There are 8 hidden switches. A switch that is on adds its own fixed numbers to the row, and there is some noise. The rows also spread widely along 13 directions, which tell nothing about the answers.
Known rows, each followed by its switches (1 for on, 0 for off):
|  3.35 |  1.06 |  1.13 | -1.77 |  0.44 |  1.29 |  2.45 |  1.59 | -0.85 |  1.66 |  2.94 |  0.71 | -2.70 |  0.37 |  2.60 |  0.49 |  4.11 |  0.75 |  1.74 | -1.75 |  0.78 |  1.81 |  1.28 | -0.95 |  0.59 | -> 1 0 1 1 0 1 0 0
| -3.80 | -1.10 |  1.68 | -2.09 | -0.19 |  0.46 | -0.96 |  1.18 |  3.57 |  0.52 | -0.08 | -0.85 | -2.23 |  0.12 | -2.51 |  1.46 |  4.17 |  1.52 | -0.15 |  0.64 | -2.11 |  2.87 |  1.51 | -2.53 |  0.40 | -> 1 0 0 1 0 0 0 0
| -1.74 |  0.97 |  0.05 | -0.58 |  3.25 | -5.69 | -1.46 |  3.81 | -0.67 | -0.29 |  0.71 | -1.75 | -0.23 | -3.47 | -0.34 |  0.32 | -1.85 |  0.57 | -3.25 | -2.95 | -0.83 | -0.38 | -0.57 |  0.05 |  1.45 | -> 0 0 0 0 1 0 0 0
| -3.66 |  0.38 |  0.02 | -1.55 | -0.15 |  2.57 |  0.21 |  0.65 |  1.47 | -0.13 |  0.22 | -0.78 | -3.42 | -0.20 | -2.25 | -2.00 |  3.98 |  1.83 | -1.26 | -1.93 | -3.29 |  1.22 |  1.49 | -1.98 |  1.91 | -> 1 0 0 1 1 1 0 1
| -3.30 | -0.64 | -0.73 | -0.76 |  0.19 |  1.22 |  1.27 |  1.36 |  5.13 | -3.96 |  0.24 |  1.28 | -2.24 |  0.46 | -1.71 |  4.10 |  0.40 |  2.27 | -0.21 | -2.10 |  1.71 |  2.61 | -2.97 | -0.09 | -1.08 | -> 1 0 0 1 1 0 0 1
|  1.68 |  1.67 | -0.40 | -2.50 |  0.98 | -0.53 |  0.35 |  3.12 |  0.27 |  0.23 |  1.02 | -0.20 | -1.54 |  2.94 |  1.61 |  0.87 |  0.89 |  1.71 | -0.81 | -2.29 |  0.37 | -0.83 | -2.22 |  1.67 | -1.01 | -> 1 0 0 1 1 1 0 0
|  0.02 |  1.52 |  1.31 | -1.74 | -0.81 |  2.63 |  0.80 |  1.90 |  0.19 |  2.40 |  1.11 | -0.22 | -3.10 |  1.30 | -0.82 |  0.04 |  0.60 |  0.28 |  0.22 | -1.44 |  0.17 |  1.56 | -1.33 |  0.05 |  0.31 | -> 0 0 0 1 1 1 0 0
|  1.77 |  2.52 |  0.44 | -1.81 |  0.81 |  1.88 |  2.21 |  1.88 | -0.26 |  0.43 |  3.32 | -0.07 | -2.27 |  0.22 |  1.59 | -0.82 |  4.15 |  0.36 |  1.27 | -2.89 |  0.14 |  1.19 |  0.57 | -1.14 |  0.79 | -> 1 1 1 1 1 1 0 1
| -1.94 |  2.57 |  1.60 | -3.91 |  1.03 | -0.48 | -1.06 |  3.93 |  2.10 |  2.19 |  0.53 | -4.25 | -2.26 | -0.04 | -2.98 | -1.61 |  3.72 |  3.53 | -4.54 | -1.53 | -0.66 |  3.16 | -1.08 | -0.17 |  3.74 | -> 1 1 0 1 1 1 1 1
| -2.08 |  1.88 |  1.57 | -1.69 | -0.41 |  1.95 |  0.14 |  1.79 |  0.30 |  1.24 |  0.88 | -1.50 | -1.02 |  0.71 | -1.89 | -2.85 |  3.07 |  0.53 |  0.13 | -1.06 | -1.76 |  0.64 |  0.37 | -1.75 |  2.08 | -> 1 0 0 1 0 1 0 1
| -1.05 |  0.38 |  0.85 | -3.53 | -0.45 | -1.25 | -1.79 |  2.02 |  3.41 | -0.19 |  0.40 | -1.95 | -0.53 |  3.27 | -1.16 |  1.08 |  3.72 |  2.17 | -0.34 | -1.05 | -3.41 |  0.46 | -1.23 | -0.26 | -1.40 | -> 0 1 0 0 0 1 0 1
| -2.24 | -1.85 | -0.92 |  0.52 |  1.30 | -0.58 |  1.45 |  0.71 |  2.75 | -1.20 |  2.26 |  2.43 | -4.29 | -0.83 |  0.09 |  2.18 |  1.03 |  0.89 | -1.76 | -2.56 | -0.30 |  1.82 |  1.22 |  0.81 | -0.52 | -> 1 0 0 0 0 1 0 0
| -1.62 | -0.29 | -1.03 | -1.48 |  0.70 |  2.66 |  2.95 |  0.58 | -0.52 | -1.85 |  0.32 |  1.18 | -1.15 | -1.61 |  0.57 |  2.11 |  2.21 |  0.10 |  1.45 | -2.52 |  0.42 |  0.69 | -0.56 | -2.14 |  0.71 | -> 0 0 1 1 1 1 0 0
| -2.23 |  1.02 | -2.12 | -0.45 |  1.57 |  1.62 |  3.67 |  1.78 |  0.45 | -1.96 |  1.68 |  0.72 | -1.99 | -2.38 | -0.34 | -1.36 |  1.84 | -1.87 | -2.25 | -4.04 |  2.01 | -0.06 |  1.43 | -1.33 |  2.08 | -> 0 1 0 1 1 0 0 1
|  3.93 |  1.59 | -0.65 | -0.09 | -1.28 |  4.36 |  2.51 |  2.26 | -1.85 | -0.81 |  1.94 |  0.98 | -4.95 | -1.78 |  0.26 |  0.49 |  0.32 | -0.18 |  1.37 | -5.80 |  0.20 |  1.69 | -0.42 | -1.42 |  0.41 | -> 1 0 0 1 1 1 0 0
|  1.56 |  1.89 |  1.05 | -0.57 | -0.26 | -0.58 | -0.72 |  2.97 |  1.06 | -1.70 |  1.28 | -1.98 | -1.63 | -0.80 | -0.82 | -1.13 |  1.62 |  0.93 |  1.02 | -2.86 | -0.84 |  0.90 | -1.59 | -1.09 |  0.36 | -> 0 0 1 1 1 0 0 0
| -1.42 |  0.02 | -0.69 | -1.31 |  0.71 |  2.30 |  0.22 |  0.90 |  1.33 | -0.87 |  1.47 |  0.88 | -1.35 |  2.79 | -0.30 | -1.90 |  1.01 | -0.46 |  1.04 | -1.33 | -0.52 | -1.59 |  0.33 | -0.49 | -0.31 | -> 1 0 0 1 0 0 1 0
|  0.14 | -1.27 | -0.91 |  0.00 |  1.66 |  1.92 |  1.12 | -0.28 | -1.72 | -1.46 |  1.51 |  1.17 | -3.26 | -1.70 | -0.20 |  2.87 | -1.72 |  2.60 | -0.09 | -2.94 | -0.06 |  2.38 | -1.35 | -1.67 | -0.11 | -> 1 0 1 0 1 1 0 0
| -1.59 |  1.70 | -1.72 |  0.54 |  0.86 |  3.41 |  0.03 |  0.03 |  1.93 | -0.93 |  2.52 |  1.54 | -2.14 |  3.06 | -1.24 |  0.04 |  0.03 |  0.71 |  0.62 | -2.65 | -1.07 |  0.16 | -1.76 |  0.31 | -1.78 | -> 1 0 0 1 1 1 0 1
|  0.57 | -1.03 |  3.75 | -1.86 | -1.08 |  0.67 |  1.66 |  2.38 |  2.02 | -2.63 |  0.54 | -1.40 | -4.71 |  0.25 | -0.84 | -3.58 |  2.77 |  3.64 |  0.66 |  0.90 |  1.74 |  2.59 | -0.02 | -1.14 |  1.94 | -> 1 0 1 1 1 1 0 0
|  1.79 |  0.52 | -0.15 | -2.61 | -1.02 |  3.97 |  1.23 |  2.42 |  2.07 | -0.52 |  0.98 | -0.47 | -5.21 |  1.89 | -0.91 |  0.21 |  3.09 |  0.14 | -0.32 | -3.87 | -0.77 |  0.76 |  1.37 | -1.42 | -0.32 | -> 1 0 0 1 0 0 1 1
|  0.52 | -1.08 | -1.25 | -1.34 |  1.82 |  0.44 |  2.24 | -0.06 | -2.46 | -2.11 |  1.65 |  2.86 | -2.78 |  0.97 |  3.21 | -0.64 | -2.56 |  2.55 |  0.35 | -2.19 |  0.51 | -1.55 | -0.64 |  0.69 |  0.37 | -> 1 0 0 0 1 1 0 1
| -1.31 |  0.12 |  2.21 | -0.62 |  0.52 |  1.88 |  0.96 | -0.12 | -0.84 |  1.45 |  2.01 |  0.39 |  0.01 |  2.07 | -0.97 | -2.25 | -2.00 |  0.95 |  1.44 |  2.41 |  2.91 |  1.57 | -1.77 | -0.73 |  0.26 | -> 0 0 0 0 1 1 0 0
|  1.67 | -0.98 |  0.76 | -0.91 |  0.90 |  0.52 |  0.62 |  1.21 | -0.23 | -2.36 |  1.99 |  0.84 | -2.41 | -1.77 |  0.48 |  2.31 | -2.20 |  2.04 |  2.19 | -2.19 |  1.44 |  2.48 | -1.17 | -1.60 |  0.02 | -> 1 0 0 0 1 0 1 0
| -2.05 |  3.08 | -0.23 | -1.53 |  0.69 |  2.32 |  1.79 |  2.19 | -0.82 |  3.24 |  2.24 |  0.50 |  0.49 | -1.02 |  0.65 |  1.86 |  1.20 | -2.37 |  0.33 | -3.02 |  0.96 |  0.62 | -1.35 | -0.49 |  1.49 | -> 1 1 0 1 1 0 0 0
|  0.46 |  1.72 | -1.59 | -1.93 |  1.91 |  2.29 |  1.24 | -0.13 | -2.85 | -0.71 |  1.05 |  0.82 |  0.63 |  2.74 |  1.46 | -1.90 | -1.31 |  3.10 |  0.24 | -0.86 |  1.22 | -1.15 | -3.03 | -0.29 |  1.07 | -> 1 0 0 1 1 1 0 1

New rows, each followed by its switches (1 for on, 0 for off):
| -0.23 | -0.04 | -0.83 |  0.31 |  1.47 |  1.34 |  3.79 |  1.26 | -2.29 | -2.25 |  2.22 |  3.73 | -1.14 | -1.44 |  2.89 |  0.40 | -2.45 | -1.47 |  2.54 | -3.37 |  2.52 | -1.45 | -0.71 |  0.02 |  0.56 | -> 1 0 0 1 0 1 0 0
| -1.03 |  1.47 | -1.75 | -2.86 |  1.16 | -1.68 | -1.06 |  1.85 |  2.18 |  1.70 |  0.35 | -1.47 |  0.55 |  0.79 | -0.20 |  2.11 |  5.52 |  1.83 | -2.75 | -1.80 | -2.22 |  1.24 | -0.34 | -0.32 |  0.67 | -> 0 0 0 1 0 0 0 0
|  1.29 |  0.25 | -0.22 | -3.26 | -0.15 |  2.16 |  0.88 |  2.36 | -0.51 | -0.77 |  0.44 | -0.99 | -1.44 |  0.58 | -0.28 |  1.53 |  0.74 |  0.07 |  0.76 | -3.34 | -0.36 | -0.11 | -1.36 | -1.31 | -0.51 | -> 0 1 0 0 1 1 1 0
| -2.83 |  0.55 | -0.21 | -2.03 | -1.42 |  3.81 |  0.20 |  0.96 |  1.57 | -0.94 | -0.89 | -1.25 | -1.01 |  2.00 | -2.75 | -1.70 |  3.37 |  1.67 | -0.24 | -0.97 | -1.73 |  0.12 | -1.59 | -1.54 |  0.72 | -> 1 0 0 1 1 1 0 0
| -1.35 |  1.43 | -0.04 | -0.78 |  1.27 | -0.14 |  0.83 |  3.64 | -0.78 | -0.76 |  0.53 | -1.48 |  0.88 |  0.50 | -0.22 | -0.45 | -0.37 | -2.33 | -0.80 | -3.05 |  0.61 | -3.26 | -1.65 | -0.42 | -0.75 | -> 1 0 1 0 1 0 0 0
|  0.08 | -0.24 | -0.16 |  0.05 | -1.87 |  5.04 |  1.22 |  0.18 |  1.77 | -4.13 |  1.69 |  0.67 | -3.44 | -1.54 | -2.15 |  0.25 |  1.68 |  0.81 |  3.47 | -4.26 | -2.06 |  2.04 |  0.00 | -3.10 | -0.11 | -> 1 0 0 0 1 1 1 1
| -0.88 | -2.11 |  1.79 | -2.37 |  0.03 |  0.74 |  0.04 |  0.70 |  2.03 | -4.35 |  0.03 | -0.32 | -3.38 |  0.02 | -1.15 | -2.37 |  1.68 |  5.08 |  1.72 |  0.76 | -0.53 |  1.98 |  0.07 | -2.00 |  1.60 | -> 1 0 0 1 1 1 1 0
| -0.14 |  0.20 |  0.49 | -0.10 |  0.97 |  3.12 |  0.68 |  0.47 | -0.65 |  0.25 |  2.59 |  0.93 | -3.15 |  0.63 | -1.27 | -2.60 | -1.01 | -0.59 |  1.45 | -1.25 |  0.49 |  0.75 |  1.17 | -1.38 |  0.41 | -> 0 0 0 1 0 1 1 0
| -5.13 |  1.60 | -0.17 | -0.84 |  0.17 |  1.05 | -0.50 |  0.52 |  2.07 | -0.57 |  0.79 |  0.28 |  3.12 |  0.44 | -1.15 |  1.23 |  0.73 |  0.55 |  2.10 | -0.28 | -0.80 |  0.40 | -3.80 | -0.69 |  0.61 | -> 1 0 0 1 1 0 0 0
|  2.69 | -1.73 |  1.10 | -0.78 |  0.03 |  1.67 |  1.17 |  0.80 |  1.74 | -2.81 |  2.45 | -0.19 | -4.19 |  2.39 | -1.26 | -2.65 |  2.25 |  2.66 |  0.31 |  0.62 |  1.78 |  2.36 |  1.69 | -2.13 | -1.41 | -> 1 1 0 0 1 1 0 0
| -1.67 |  3.24 |  1.02 |  1.63 | -0.19 | -1.37 | -0.17 |  1.99 |  1.96 | -3.61 |  3.19 | -0.76 |  2.40 | -2.40 | -1.74 | -4.49 | -0.21 |  1.09 |  2.61 | -1.47 |  1.20 |  1.73 | -4.43 |  0.17 |  2.81 | -> 0 1 0 1 1 1 0 0
|  1.03 | -0.63 | -2.48 | -2.49 |  1.17 | -0.13 | -0.08 | -0.21 | -1.62 | -2.94 |  0.12 | -0.20 |  0.25 | -3.40 |  1.13 |  1.72 |  1.18 |  3.70 |  0.73 | -3.25 | -2.33 |  1.21 | -1.25 | -2.83 |  2.34 | -> 0 0 0 0 1 0 1 0
| -0.11 |  0.65 | -1.98 | -0.11 |  1.80 | -0.04 |  1.03 |  1.93 | -0.07 |  0.78 |  2.06 |  0.75 | -3.03 | -0.65 |  0.45 |  1.83 |  0.80 |  0.41 | -2.80 | -4.25 | -0.81 |  0.42 |  0.31 |  0.66 | -0.45 | -> 1 0 0 0 1 1 0 0
| -3.40 |  0.93 | -2.45 | -0.59 |  1.95 |  3.37 |  2.30 |  0.33 |  0.69 | -1.09 |  1.23 |  1.54 | -1.26 |  3.28 |  0.32 | -1.07 |  1.96 | -2.12 | -0.26 | -2.41 | -0.23 | -3.41 |  0.38 |  0.20 | -1.73 | -> 0 0 1 1 1 1 0 1
|  0.70 |  1.35 | -0.96 | -1.72 | -0.08 |  2.57 |  1.04 |  0.72 | -1.18 |  0.02 |  1.40 |  0.19 | -1.61 |  1.96 |  1.30 | -3.99 |  4.15 |  0.62 |  1.06 | -1.68 | -2.61 | -2.04 |  1.48 | -1.11 |  0.75 | -> 1 0 0 1 1 1 0 0
|  0.91 |  1.12 |  0.33 | -1.28 |  2.35 | -1.50 |  0.23 |  2.32 | -0.22 | -1.57 |  1.83 |  0.00 | -1.55 |  0.60 |  1.04 | -1.08 |  0.80 |  0.72 |  1.01 | -1.84 | -0.32 | -0.72 |  1.08 | -0.99 | -0.84 | -> 0 0 0 1 1 1 0 1
| -0.73 |  0.54 |  1.64 | -1.55 |  3.51 |  0.04 |  0.80 |  1.65 |  1.57 | -1.05 |  2.73 |  0.34 |  1.18 |  1.76 | -0.21 |  2.20 |  1.79 | -0.28 |  3.13 |  0.69 |  2.73 |  1.34 |  1.23 | -2.67 | -2.21 | -> 1 0 0 1 0 1 1 1
| -3.90 | -0.37 | -0.53 | -0.50 |  0.02 | -1.47 |  0.22 |  1.77 |  1.95 | -4.99 | -0.14 |  0.02 |  0.05 | -0.89 | -0.60 | -2.06 | -0.84 |  0.18 |  0.41 | -2.84 | -1.61 | -2.55 | -1.86 |  0.00 |  0.71 | -> 0 0 0 0 1 0 0 1
|  2.83 |  3.18 |  0.58 | -0.21 | -1.52 |  0.63 | -0.45 |  2.21 |  0.23 |  0.87 |  2.94 | -0.93 | -0.33 | -0.10 |  0.08 | -0.75 |  2.05 | -0.13 |  2.53 | -3.47 | -2.25 |  0.90 | -1.86 | -0.28 | -0.36 | -> 0 0 0 0 1 1 0 0
| -2.90 | -2.10 | -0.34 | -0.80 |  0.07 |  3.76 |  0.89 | -0.65 |  1.90 | -4.12 |  1.30 |  0.40 | -1.26 |  1.69 | -2.70 | -3.19 |  1.71 | -0.48 |  2.25 |  0.02 | -0.62 | -0.96 |  1.52 | -2.98 | -1.08 | -> 0 1 0 0 1 1 1 0
|  4.17 |  0.75 |  0.23 | -1.64 | -0.11 | -0.30 |  1.57 |  2.20 | -1.94 | -0.62 |  1.50 |  0.08 | -2.51 | -1.12 |  1.70 |  0.93 | -1.60 |  4.24 | -0.54 | -2.93 |  2.14 |  2.75 | -3.64 |  0.76 |  1.85 | -> 1 0 0 0 1 1 0 0
|  0.70 |  1.91 |  0.65 |  0.84 |  1.63 | -0.77 | -0.24 |  2.11 |  2.67 | -2.25 |  2.75 | -2.60 |  0.26 | -0.81 | -2.87 |  0.21 |  4.09 |  0.38 |  0.57 | -1.99 |  0.28 |  2.87 |  0.44 | -3.12 | -1.85 | -> 0 0 1 0 1 1 0 1
| -3.18 | -1.78 | -1.03 | -1.80 |  0.27 |  1.22 | -0.30 | -1.29 |  1.48 | -4.72 | -0.25 |  0.54 |  0.89 |  0.45 | -0.38 |  0.74 | -0.73 |  4.81 |  1.87 | -0.45 | -1.06 |  0.23 | -5.02 | -0.66 |  1.37 | -> 1 0 1 0 1 0 1 0
| -4.53 | -0.41 | -4.84 |  0.18 |  0.27 |  5.83 |  1.87 | -2.01 |  1.70 | -1.47 |  0.46 |  3.94 | -2.51 |  3.04 | -1.13 |  2.32 | -2.15 |  2.43 | -2.03 | -2.87 |  0.50 |  0.27 | -5.12 |  2.46 | -0.38 | -> 1 0 0 1 1 1 0 0
|  0.39 |  0.76 | -1.41 | -1.23 | -0.06 |  1.88 |  0.98 | -0.63 |  0.29 | -0.84 |  1.79 |  1.48 | -1.27 |  0.99 |  1.20 | -0.81 |  2.45 |  2.80 |  1.52 | -1.09 | -1.19 |  1.20 | -1.37 | -0.24 |  0.92 | -> 0 0 0 1 1 1 0 0
| -0.70 |  1.44 | -3.52 | -0.66 |  0.24 |  0.45 |  0.62 |  0.64 |  2.08 | -2.40 |  2.45 |  1.20 | -0.68 |  0.30 |  1.37 |  0.50 |  3.15 |  0.39 | -0.27 | -5.30 | -3.36 | -1.37 | -0.84 |  0.44 | -0.34 | -> 1 1 0 0 1 0 0 1
|  1.89 | -1.67 | -0.56 | -0.18 |  0.94 |  2.30 |  0.81 | -2.04 | -0.36 | -2.03 |  2.33 |  1.09 | -1.85 |  2.63 | -0.34 | -3.50 | -0.35 |  4.47 |  0.20 |  1.99 |  2.30 |  2.06 | -0.32 | -1.91 |  0.05 | -> 1 0 0 0 1 0 0 0
